There are 9 hidden switches. A switch that is on adds its own fixed numbers to the row, and there is some noise. The rows also spread widely along 11 directions, which tell nothing about the answers.
Some rows, each with its switches (1 for on, 0 for off) after it:
[ -7,   8,   4,  26,  -6,  -5,  -8,  10,  23, -13,  24,  14,   5,  -9,  -3,
  20, -14,  26,  16,  18,  -5,  13, -12,  14,  -7, -11,  12,  28, -11] => 1 0 1 1 0 0 0 1 0
[ 20,   9,  -8,  21, -13,   4,   5,   9,   4,   5, -38, -12,  -2,  -8,  11,
  10,  19,   3,  -7,  23,   2, -53, -25,   1,  14,  16,  15,  14,   5] => 0 0 1 1 0 0 0 0 0
[-14, -19,  11,  15, -25,   9,   1,   9,  28,   4,  -2, -19, -19, -17,  11,
  34, -22,  16,  -3,   3,  -4,   7,  -6,   7,  -6,  11,  13,  24, -15] => 0 1 1 0 1 0 1 1 0
[  0, -12,  16,  18, -15,  -9,   1, -18,  -5,  19,   6,   0,   7,  -2, -11,
  16,   4,  14, -20,  21,   6,  17,  14,  31,   6, -20, -12,  -3, -21] => 1 0 0 0 0 1 0 1 0
[-10,  18,  13,  16,  -2,  16,  21,  21,   7, -17, -17,  11,  21,  21,   3,
  -3,  -7,  24,  13,   2, -10,  -4, -10,  -2,  -7,   6,  -9,  27, -11] => 0 0 0 0 1 1 0 1 0
[ 14,  -3,   8,  21,   5,   1,  -2,  -4,   3,  32, -12,  -1,  26,   0, -24,
  -4,  -4,  -6, -21,  31,  -6, -10, -25,   2,  31,   9, -15,  -1, -11] => 0 1 1 1 0 0 0 0 0
[  1,  -1,  -6,  16, -32,  -4,   8,   9,  21, -12, -19, -15, -31, -17,  25,
  39,  -2,  18,   5,   7,   8, -34, -15,   2, -12,   5,  19,  26, -16] => 0 0 0 1 0 0 0 0 0
[-23,   4,  13,   1,  -4,  20,   7,  29,  -4, -17, -22,  18,  12,  -8,   8,
   9,  18,  16,   3,  10,  13, -17, -28,   7,  12,  26,   6,  24,   4] => 0 1 1 1 0 0 0 1 0
[-16, -11,  11,  23,   9,   7, -14,   0,  -3,  32,  -1, -14,  22,  14,  -9,
  15, -18,  -5,  -7,  -7, -12,  17,  24,   5, -18,  -1, -25,  17,   7] => 0 0 0 0 1 0 0 1 0
[-12, -11,  16,  14, -18,   6,  14,   2,   8,   0, -13, -12, -14,   0,  16,
  29,  -2,   8,   9, -19,   5,   4,  26,  15, -33, -12, -22,  29, -24] => 0 0 0 1 0 1 0 1 0
[ 15,   0,  11,  29,  -3,  10,  14,   1,  14,   4, -21, -17,   1,  18,   1,
 -18,   7,   1,  13,   3, -22, -14,  10,  -1, -20, -11, -11,  20,  -9] => 0 0 1 0 1 1 1 1 0
[  9,   4, -12,  17,   2,   5, -17,  18,  -6, -16, -23,  -7,  -9, -12,  10,
  14,  16,  12,  20,  20,   0, -43, -19, -11,  -7,  -1,   0,  33,  10] => 0 0 0 1 0 1 0 1 0
[  3,  -8,   5,  33, -27,   8,  12,   8,  21,   5, -15,   1,   2,  -2,  -4,
  26, -36,  17,   5, -14, -18,  -3, -14,   1, -16,  20,   4,  23, -20] => 0 1 1 1 0 0 1 0 0
[  7,  -1,   1,  20, -16,   4, -10,   6,  -8,   4, -12,   3,  -6, -22,  13,
  45,   2,  16, -18,  26,  16, -16,  -9,  32,   9,  -7,   8,  13,   4] => 1 0 1 0 1 1 0 0 0
[ 12,   6,  -1,  17,  -1,  -4,  -5,  19,  13, -11,  18,  10,   2, -12,   3,
  13,  -5,  17,   4,  35,  -6,   8, -17,  18,   8, -11,  26,  21,  -7] => 1 0 1 0 1 1 0 0 0
[ -7,   4,  -2,  -2,  -7,  15,  13,  31,  -2,   3, -22,  -4,  13, -13,  18,
  46,  -1,   5, -25,  13,  17, -14, -22,  11,  39,  39,  10,  20,   1] => 0 1 0 1 1 0 0 1 0
[ 15, -22,  13,  28, -19,  -2,  24,  -6,  21,  17, -29, -20,  -5,   6,  -8,
 -25,   2,   0,   3,   0, -32, -20,  -8,  -6, -11,  10,  13,   2, -24] => 0 0 1 1 0 0 0 0 0
[ -9,  10,   8,  -1,  -8,   6,   5,  -4,  30,  12, -16, -41, -13,   5,  14,
   6,  16,   2,  -2,  23,  14, -32, -19, -15,  17,  -6, -19,  19, -19] => 0 0 0 1 0 0 0 1 0
[-17, -22,  -2, -14,  -4,   4,  -4,  22,  18,  14,  -7, -52, -24, -13,  31,
  23,  10,  -3, -16,  17,   4,   2,  -6,   5,  15,   9,  21,  18,   2] => 0 0 0 1 1 1 0 0 1
[-11, -19,  11,  19, -19,   7,   8,   4,  20,   0, -21, -11,  -9,  -1,   4,
 -20,   2,  27,  -4,  17, -23, -14, -33,   3,   0,  12,  34,   2,  -4] => 1 0 1 1 1 0 0 0 1
[ -8,  15,  24,  18, -16,   8,  12, -16,  23,  -1,  -2,  -3,   6,  13,  -5,
 -16,   4,  23,  10,  25,   4, -13, -23,  -1,   3, -24, -25,  11, -29] => 0 0 1 0 0 0 1 1 0
[  5,  23, -11,   9,   3,   4,  -5,  21,   7,  -1,  14,   7,  22,  -5,   7,
  21,   4,  13, -11,  40,  17,  -4, -22,  16,  32,   8,  21,  17,   6] => 0 1 1 1 0 0 1 0 0
[  9,  15,  -5,  13,   7,   4,  -9,  12,  27,  -4,   5, -19, -12,  -7,  23,
  24,   6,  -5,   9,  23,   6, -10,   3,   6, -14, -28, -10,  33,  -5] => 0 1 1 1 1 1 0 0 0
[  4,  14,   0,   7,  -2,   2,  -9,  12,  18, -15,   7,  -4, -13, -16,  10,
  15,  14,   9,  15,  28,  15, -17, -28,   5,  12, -13,  -7,  36, -14] => 1 0 1 1 0 0 1 1 1
[ -3,   2, -11,  19,  -4,   1, -17,   1,  22,  27,   2, -30,   5,   1,  10,
  23,  -6,  10, -19,  28,  -1,  -5,   0,  11,   6,   5,  18,   8,  18] => 0 1 1 1 0 0 0 0 0
[  1,  16,   7,   0, -11,  15,  23,  20,  24,   3, -21, -31,  -5,   5,  21,
  27,   6,  -9,   1,  -9,  13, -14,   0,   2,  13,  12, -19,  44, -16] => 1 0 1 0 0 1 1 1 0

New rows, each followed by its switches (1 for on, 0 for off):
[  4, -24,  11,  11,  -6,   6,   8,  19,  -3,   4, -24, -14,  -5,  -8,   0,
  10,  -2,  -2,  -1,  -1, -15,  -5,  -4,  -2,   1,  19,   3,  22, -11] => 0 0 0 0 1 1 0 1 0
[  2,   2,  12,   3, -10,   9,  31,  22,   6, -13, -25,  -1,  -1,   2,  10,
   3,  10,  -3,  14, -11,   0, -21, -14,  -7,   7,  22,  -6,  31, -30] => 0 0 0 1 0 0 1 1 0
[ 28, -18,  -4,  30,   2, -10,  -4,   6,  -6,  11, -11,   3,   8,  -6, -19,
  -5,  -6,  -6,   6,  10, -28, -14, -11,  -5,  -3,   9,   9,   8, -11] => 0 0 0 1 0 0 0 0 0
[-17,  20,   7,  15,  -3,  16,   0,  17,   6, -19,   5,  31,  25,   2,  -2,
   5,  -3,  36,   8,  22,   8,  -2, -34,  12,  15,   9,   8,  22,   1] => 1 1 1 1 0 0 1 1 0
[  6, -33,  11,  18, -26,  -2,  19,   2,   7,   6, -28,  -6,  -9, -10,  -8,
   9,  -5,  14,  -8,  -2, -17,  -4, -10,   6,   3,  24,  14,   6, -24] => 1 1 0 1 0 1 0 1 0
[-13,   4,  15,   0,   0,  13,   6,  -2,   5,  15, -17, -15,  14,  12,   0,
   0,  15,  12, -15,  26,  14, -11, -13,   2,  25,  -1, -23,   4,  -7] => 0 1 0 1 0 1 0 1 0
[  6,  16, -10,  36, -28,   5,  11,   0,  30,   4, -23, -15,   5,   8,  13,
  14,  -4,  35, -11,  21,  -6, -33, -10,   8,  -2,  16,  30,   8,   6] => 0 1 1 1 0 0 0 1 0
[ -9,   8,   8,   6,  11,  11,   6,  19, -13,  -6,   6,  20,  23,   5,  10,
 -12,  25,  12,  -7,  29,   9,   5,  -8,  31,  13,  -4,  13,   7,   8] => 0 0 1 1 1 0 1 0 1
[ -7,  12,   7, -12,  16,   0,   3,  13,  14,  -5,   8, -15,  -3,   5,  14,
 -20,  38,  -9,  12,  33,  13, -11,  -9,  -5,  11, -19,  -6,  17, -12] => 0 0 0 1 0 0 0 0 0
[ -5,  -4,  10,   8,  -6,  11,   2,   9,   8,  25, -22, -18,  16,   1, -10,
  11,  -1,  -2, -18,  11,  -3, -11, -25,  -2,  34,  28,  -4,  16,  -1] => 1 0 1 0 0 0 0 1 0
[  8,  -3,  -6,   4,  -3,   1,  -5,  20,   7,   2,   0, -17, -10, -15,   7,
  36, -10,  -5,   4,  14,   8,  -6, -21,  -4,  18,   3,  -8,  33, -18] => 0 0 0 1 0 1 1 0 0
[-17, -20,  11,  29,  -5,  17, -11,   2,  13,  30,  -8, -26,  10,  15,  -6,
  12, -36,  10,  -8,  -7, -24,  21,  -3,   4, -15,   0, -15,  18,   1] => 0 0 1 1 1 1 1 0 1
[  3,  -6,   2,   6,  -9,   6, -12,  15,   0,  11, -24, -13,  -8, -24,   4,
  31,   5,  -6,  -5,  18,  10, -33, -31,  -4,  18,  16,  -5,  27,  -3] => 0 0 1 0 0 0 0 0 0
[ 14,  26,   4,  29,   6,   2,   1,  -9,   3,  -3,   2,   6,  25,  30, -14,
 -28,   6,  22,  13,  31, -10, -11,  -3,  -1,  -3, -27, -20,  10, -10] => 0 0 0 0 0 1 1 1 0
[  4,   6,  -4,  20,   5,   1,  -5,  15, -18, -10,   2,  21,  15,  -1,   0,
   5,   9,  10,   9,  13,   0,  -9,  -3,  14,  -5,   1,   7,  17,   1] => 0 0 0 1 0 0 1 0 0
[  9, -13,  18,   9, -14,   7,  31,  18,  15,  -4, -24,  -4,  -9,  -6,  -1,
   5,  -5, -14,  14, -22, -14, -11, -17,  -5,  -1,  20,  -6,  33, -38] => 1 0 1 1 0 0 1 0 0
[-22,   9,  13,   7, -15,  22,  14,   4,   7,  -4, -38, -11,   6,  15,  14,
 -19,  23,  27,  -2,  15,   7, -40, -40,  -1,  15,  15,  10,   8,   7] => 1 0 1 1 0 0 1 0 0
[ -9, -19,  -9,  19, -14,   4, -18,  23,   5,   2, -13,  -8,  -2, -21,   1,
  22, -10,  26,  -8,  17, -12, -10, -30,   3,  11,  34,  39,  21,  17] => 0 0 1 1 0 0 0 1 1
[ -1,  11,  10,   0,  21,   5,   6,  27,  -7,  -1,  10,  20,  32,   2,  -4,
 -16,  19,  -6,  -5,  32,   1,  10, -15,  16,  27,   4,  10,  11,  -1] => 0 0 1 0 1 0 0 0 0
[-35, -20,  17,  -8, -13,  23,   8,  35,   4,   6, -29, -18,  -4, -12,  22,
  32,  -5,   0, -11, -15,   5,  -2, -17,   5,   8,  41,  14,  27,   6] => 0 0 1 0 1 0 0 0 0
[-11,  -3,   3,  -3,  14,   7,  -8,  31,  -5,   0,  11,  -4,  13, -11,  18,
  28,  17,  -1, -13,  25,  14,  20,   7,  30,  21,   2,  14,  23,  12] => 0 0 1 1 1 1 0 1 0
[-22,  -3,   5,  -5,  13,  12, -17,  25,  -3,  -3,  -2, -14,  -8, -15,  21,
  31,  11, -10,   9,   6,  15,  -8,  -1,   1,  -3,  -2, -15,  39,   7] => 0 0 0 1 1 0 0 1 0
[  2,  24,  -6,  25, -32,  -2,  38,  -6,  35,  -7, -10, -21,   4,  26,  26,
  -2,   7,  38,  -5,  19,  -2, -18,  11,  17,   0,  -1,  35,   2, -17] => 0 0 0 1 0 0 1 1 0
[-18,  34,  -2,  13,  13,   8,  -8,  16,  12,  -2,  19,   9,  37,  18,   3,
  -3,   0,  24,   1,  37,   8,   2, -21,  10,  15,  -8,   7,  17,  12] => 0 0 1 1 0 0 0 0 0
[-19,   4,  17,  -4,   3,  11,  25,  15,   9,   5, -10,  -9,  20,  14,   7,
  -8,   8,   5, -13,  14,   2,   2, -12,   4,  27,  13,  -1,   8, -13] => 0 0 0 1 1 0 0 1 0
[-10,  -9,   8,  19,  -8,   7,  -9,   3,  -6,  18,   0,  -2,  23,   7, -11,
   5, -10,  23, -19,  25,  -4,  14, -14,  19,  20,   8,  12,   3,   6] => 0 0 1 0 0 1 1 0 0
[ 11,   4,  10,  14,  -3,  -2,  13,   8,  -9,   5,  -8,  14,  20,  -9,  -2,
  10,  22,   0, -14,  24,  11,  -9,  -5,  24,  26,   6,   1,   9, -10] => 0 0 1 1 0 0 0 1 0
[ 11,  13, -11,  29,  -3,   2,   3,  27,  -6, -10,   1,  19,  18,  -2,  13,
  35,  -2,  12,   5,   1,  -1,   3,  17,  31, -18,   2,  18,  32,   8] => 0 0 1 1 0 1 0 0 0
[  7,  16,  -5,   6,   3,  14,  -9,  28,   2, -22, -20,   4, -11, -20,  20,
  29,  22,  -2,  20,  12,  19, -44, -23,  -4,   2,  10, -10,  47,   3] => 0 1 1 1 0 0 1 1 0
[-11, -20,   7,  25, -11,   8, -18,  -1, -27,   4,  -6,  19,   5, -17,   6,
  26,   6,  19, -12,  19,   7,  -6,  -3,  37, -11,  -4,  13,   2,  15] => 0 0 1 1 1 0 1 0 0
[-14,  -7,   9,  18,  -1,  17, -12,  19, -16, -13, -14,   9,  -2,  -8,  13,
  27,   8,   8,  23, -15,   7,  -7,  10,  16, -34,  -7, -19,  42,   8] => 0 0 1 1 0 1 1 1 0
[  2, -25,  20,  10,   0,   0,   4,   2,   2,  19,  -6,  -2,  10,  -3, -17,
 -25,   8,  -3, -15,  31, -18,   7, -20,   7,  24,   6,  17,  -8, -13] => 0 0 1 0 1 0 0 0 0
[  8,   1,  11,  14,   3,  -1,  35,  21,  22,  -5,   3,  15,  24,  10, -16,
 -23, -11,  11,  -1,  12, -31,  19, -19,   0,  21,  23,  25,   7, -31] => 1 1 0 1 1 0 0 1 0
[ 21,   3,  -3,  13,   3,   3,   2,  28, -15,  -9, -21,  20,   6, -20,   3,
  14,  22,  -8,   4,  13,   5, -28, -21,  10,  11,  13,   3,  29,  -4] => 0 0 1 1 0 0 0 0 1
[  4,   9,   6,  10,  -1,  -1,   9,  31,   1, -24,   8,  30,  12, -11,  -9,
  14,  -8,  14,  20,  10,  -3,   3, -24,  -2,   8,  14,   6,  36, -25] => 0 0 0 0 0 0 0 1 0
[ -9,  10,  22,   2,  -3,  19,  28,   0,   3,  16, -30, -18,  23,  25,  12,
 -24,  37,  10, -27,  28,  11, -14,   1,  20,  28,  -2,  -6,  -6,   2] => 0 0 1 0 1 1 0 1 0
[ -1, -24,  19,  16, -25,   4,  15,  -5,  18,  15, -28, -33, -27,  -1,   7,
  18, -15,  -3,   0, -11, -13,  -9,   6,  -4, -25,  -8, -20,  18, -32] => 0 0 0 0 1 1 0 0 0
[  8, -13,  10,  30, -23,  -1,  16,  10,  16,   1, -10,  13,   3, -13, -11,
  23, -23,  12,   1,  -4, -16,   4, -10,   8,  -6,  20,   6,  22, -28] => 0 1 1 1 0 0 0 1 0
[ 23,   0, -15,  35, -15,   6,   1,  23,  21,   0, -20, -16,  -1,  -9,   4,
  24, -23,  10,   2,   8, -25, -26, -26,  -7,   8,  29,  25,  33,  -2] => 0 0 1 1 1 0 1 1 1
[-24,  14,  13,   9,  -4,  18,  36,  21,  28,  -2, -13, -11,  24,  31,  16,
 -21,  -2,  20,  -3,   4, -14,   4, -11,   5,   3,  16,  24,  11,  -4] => 0 0 1 1 1 0 0 0 0
[ 10, -11,   8,   8,   5,   0,  17,  10,  19,  27, -10, -31,  10,   5,  -6,
   8, -10, -22, -13,   5, -15,   2,  -4,  -9,  24,  16, -13,  16, -22] => 0 0 0 1 1 0 0 1 0
[ -2,   6, -15,  10,   5,   4, -18,  14,  -8,  11,  -6,  -8,   1, -12,  21,
  48,   9,  -2, -14,  12,  22, -12,  11,  18,  -3,   3,  -6,  22,  16] => 0 1 0 1 0 0 0 0 1
[-26,  -4,  20,  14,  -1,  11,  11,   5,  19,  17,  13,  -7,  25,  22,  -3,
 -12, -19,  16,  -8,   9, -14,  32,  -9,  12,   6,   0,   6,   5, -12] => 0 0 1 1 1 0 1 0 0
[ 18, -17,   6,  43, -14,  -2,  -3,   2,  -5,   0, -19,  17,  -3, -10, -10,
  16, -11,   1,  18, -13, -21, -18,   4,   8, -43,  -2,  -6,  23, -13] => 0 0 1 1 0 0 0 0 0
[ 17,   2,  -9,  12,  -1,  -7, -12,  25,   1, -24,  -4,   9, -19, -29,   6,
  26,  10,   3,  23,  17,   2, -30, -18,  -4,  -2,   6,  13,  40,  -7] => 1 0 0 0 0 0 0 1 0
[  1,  34, -18,  24,   9,  10,  -3,  25,   6, -18,   7,   9,  17,   8,  23,
  32,  -8,  18,  13,   9,   4,  -9,  12,  12, -18,   0,   5,  37,  13] => 0 1 0 1 1 0 1 1 0
[  9,  32,  -1,  16,  17,  10,  19,  20,  21,   8,   4,   3,  30,  18,  10,
  11,  -1,  -8,  -4,   4,   0,  11,  13,  19,   1,  -6, -13,  27,  -4] => 1 1 1 1 1 0 0 0 1
[ -4,  -6,  10,   3,   6,  13,   6,  17,  -4,  25, -28, -16,  13,   1,   5,
  11,  15, -23, -13,  -3,   5, -12,  -3,   6,  13,  16, -21,  22,   1] => 0 0 1 1 0 0 0 0 1
[ 11,  10,   7,  34, -20,  10,  27,  -3,  32,  -2, -28, -14,  -9,  12,   9,
  16, -22,  12,  14, -19, -17, -25,   2,  -8, -26,   2, -19,  28, -28] => 1 1 0 1 1 0 1 1 0
[ 29,   4,  -5,  29,  -3,  -3,  -3,   2,  -5,   8, -12,  11,   4, -15,   1,
  23,  12,  -8,  -4,  19,   7, -24,   4,  19,  -6,  -8,  -9,  14,  -7] => 0 1 1 1 0 0 0 0 0
[ -2,  15,  12,   8,  -2,  16,  16,  20,  24, -10, -12,   2,  14,  12,  -2,
 -20,  11,  23,   9,  22,  -7,  -7, -24,  -5,  11,   4,  -4,  22, -16] => 0 1 1 0 0 1 0 1 1
[  4,  13,  11,   5, -13,   7,  12,  11,  -7,  -1, -18,  11,   3, -14,  12,
  33,  23,  -3,  -9,  16,  30, -26, -10,  22,  15,  -1, -15,  20, -15] => 0 0 1 0 0 0 0 0 0
[ 16,  20,   0,  13,   0,  -6,   6,  -4,  29,   1,   6,  -6,  -2,   4,   0,
  -9,   8,   9,   5,  39,   1, -17, -22,  -8,   6, -24, -17,  11, -29] => 0 1 0 1 0 0 0 0 1
[ 34,   4,  -4,  46, -25,   4,  10,  -6,  25,  12, -28,  -9,  -5,   2,  -7,
  11, -22,   8,   9,  -5, -24, -31,  -5,  -7, -26,   2, -10,  23, -20] => 0 1 1 0 0 0 1 0 1
[-14, -17,   3,   9, -14,  12,  -3,  10,  -5,   4, -32, -24, -15,  -9,  25,
  17,  28,   1,  -2,  -2,   9, -28,   9,  14, -11,  15,  13,  21,  17] => 0 0 1 1 0 0 1 1 0
[-3, 29, -7, 31,  8,  8, -2, 11, -1, -4,  2, 23, 45, 21, -2, -8,  9, 34,
 -4, 31, -3, -5,  1, 23,  3,  6, 23,  5, 27] => 0 1 1 1 0 0 0 1 0
[ -3,  10,   0,  18,  -9,  13,  18,  10,   0,  20, -18, -11,  28,  18,  12,
   5,   5,  13, -30,  17,  -3,  -7,   3,  27,  20,  23,  28,  -3,  16] => 0 0 1 0 1 0 1 0 0
[  0,   5,   6,  27, -21,   8,  10, -10,   9,  18, -31, -20,  -4,  13,   7,
  15,  -4,   8,  -2,  -4,  -1, -32,   6,  -2, -21,  -1, -20,  14, -10] => 0 0 0 0 0 0 0 0 0
[ -5,  -5,   9,  -1,   4,  -9, -12,   5,   7,  11,  31,  -6,   3,  -9,  -8,
   9,  -3,  -2,  -2,  33,   7,  21, -11,   4,  22, -12,  -4,  14, -25] => 0 0 0 0 0 0 1 0 0
[-18, -16,  35,   7, -15,  20,  20,   5,  -7,  -3, -33,   8,   7,   5, -10,
 -24,  16,  10,   7,   0,  -3, -18, -27,  -3,   6,  15, -14,  13, -21] => 0 0 1 0 0 0 1 1 0
[-22,  30,  -3,   3,  -1,   3,   1,   6,  20,   2,  12, -14,  21,  17,  13,
   3,   7,  31, -12,  43,  18,  -2, -17,   6,  31,  -2,  12,   9,   5] => 0 0 0 1 0 0 0 1 0
[-10,  21,  -6,  24,  11,   7, -29,  13,   9,   0,   8,   2,  17,   2,  -2,
  19,  -5,  15,  12,  18,   2,  -8, -15,   0,  -3,  -7,  -7,  35,  19] => 1 0 1 1 0 0 0 1 0
[ -1,  23,  -2,  -1, -17,  11,  34,  24,  43, -10, -15, -19,   6,   8,  18,
  -5,   9,  24,  -9,  28,   2, -19, -39,  -3,  43,  29,  32,  20, -19] => 0 1 1 1 0 0 1 1 1
[  1,  20,  -9,  29,  10,  14, -10,   6,  20,  18, -15, -22,  20,  14,   4,
   9,  -8,  10,  -8,  21,  -9, -23,  -9,  -5,   2,   6,  -4,  19,  24] => 0 1 1 1 1 0 0 1 0
[-23,   4,   4,   8,  12,  17, -14,  18, -13,   8,   2, -12,  11,  11,  18,
  33,  -8,  -1,   2,  -7,  10,  14,  22,  16, -22,  -8, -22,  31,  19] => 0 0 0 0 1 1 1 0 0
[  0, -15,  27,   3,   8,   4,  13,  17,  -2, -15,  -7,  25,  -3, -13, -10,
 -15,  19, -14,  26,  -5,  -6,  -2, -21,   1,  -8,  -6, -18,  28, -34] => 1 0 1 1 0 0 0 0 0
[ -6,   6,  14,  19,  -1,   1,  -1, -14,  11,  17,   1, -15,   4,  16,  -2,
  -6,   1,   0,   8,   7,  -2,  -3,  14,  -2, -24, -24, -29,  13, -14] => 0 0 0 0 0 0 0 0 0
[ -4,   1,   7,  28,   6,  13,   6,  18,   8,  -9, -13,   4,  13,  14,   2,
 -14,  -6,  15,  17,   2, -25,  -2,  -5,   2, -26,  -2,   8,  22,   5] => 0 0 1 1 1 1 0 0 0
[  4,  16,  -8,  17,  -6,   3,  -3,   7,  11,  -4, -10, -12, -11,  -4,  27,
  23,  11,  10,   1,  23,  11, -29,  -1,  10, -14, -18,  -3,  22,  -1] => 0 0 0 1 1 0 0 0 1
[  2,  19,  13,   4,  -1,  15,  27,   9,  41,  11, -12, -27,   5,  15,  12,
  -8,   9,  -5,  -5,  14,  -3,  -6,  -3,  -5,  11,  -1, -16,  22, -21] => 0 1 1 0 1 0 0 1 1
[ 19,  -5,  12,  10,  -8,   5,  12,   5,   6,  -3, -11,  -2, -15, -13,  12,
  13,  14,  -4,   3,  15,   6, -12,   0,  17,  -6, -15, -11,  18, -23] => 0 1 1 0 1 1 1 0 0
[ -5,   7, -10,  14,  12,   8, -27,  19,  -3,  12,   3, -17,  10,  -2,  10,
  23,   1,  -9,   4,   9,   5,  -6,   9,   7,  -6,   4,   0,  33,  25] => 0 0 1 0 0 0 1 0 0
[ 24,   7,  -2,  28,   2,  -7,  -1,  -2,  14,   7,   0, -14,  -2,   3,   4,
  13,  15,  -7,   8,  10,  -2,  -8,  27,  17, -18, -27, -15,  26,  -8] => 1 0 1 1 0 1 0 1 0
[ -7,  10,   9,  13,  -6,   5,  11,  -8,  35,  14,   5, -24,   3,  17,   9,
  -5,   1,   6,   1,  14,   0,   1,   2,   2,  -5, -16, -11,  12, -19] => 0 1 1 1 0 0 1 0 0
[ -4, -21,  28,   5, -32,  -1,  20,  -9,  18,  20, -14, -18, -17, -17,   1,
  28,   6,  -4, -18,   1,  11,  -1,   0,  18,  15,   1, -12,  12, -38] => 1 0 1 0 0 0 0 1 0
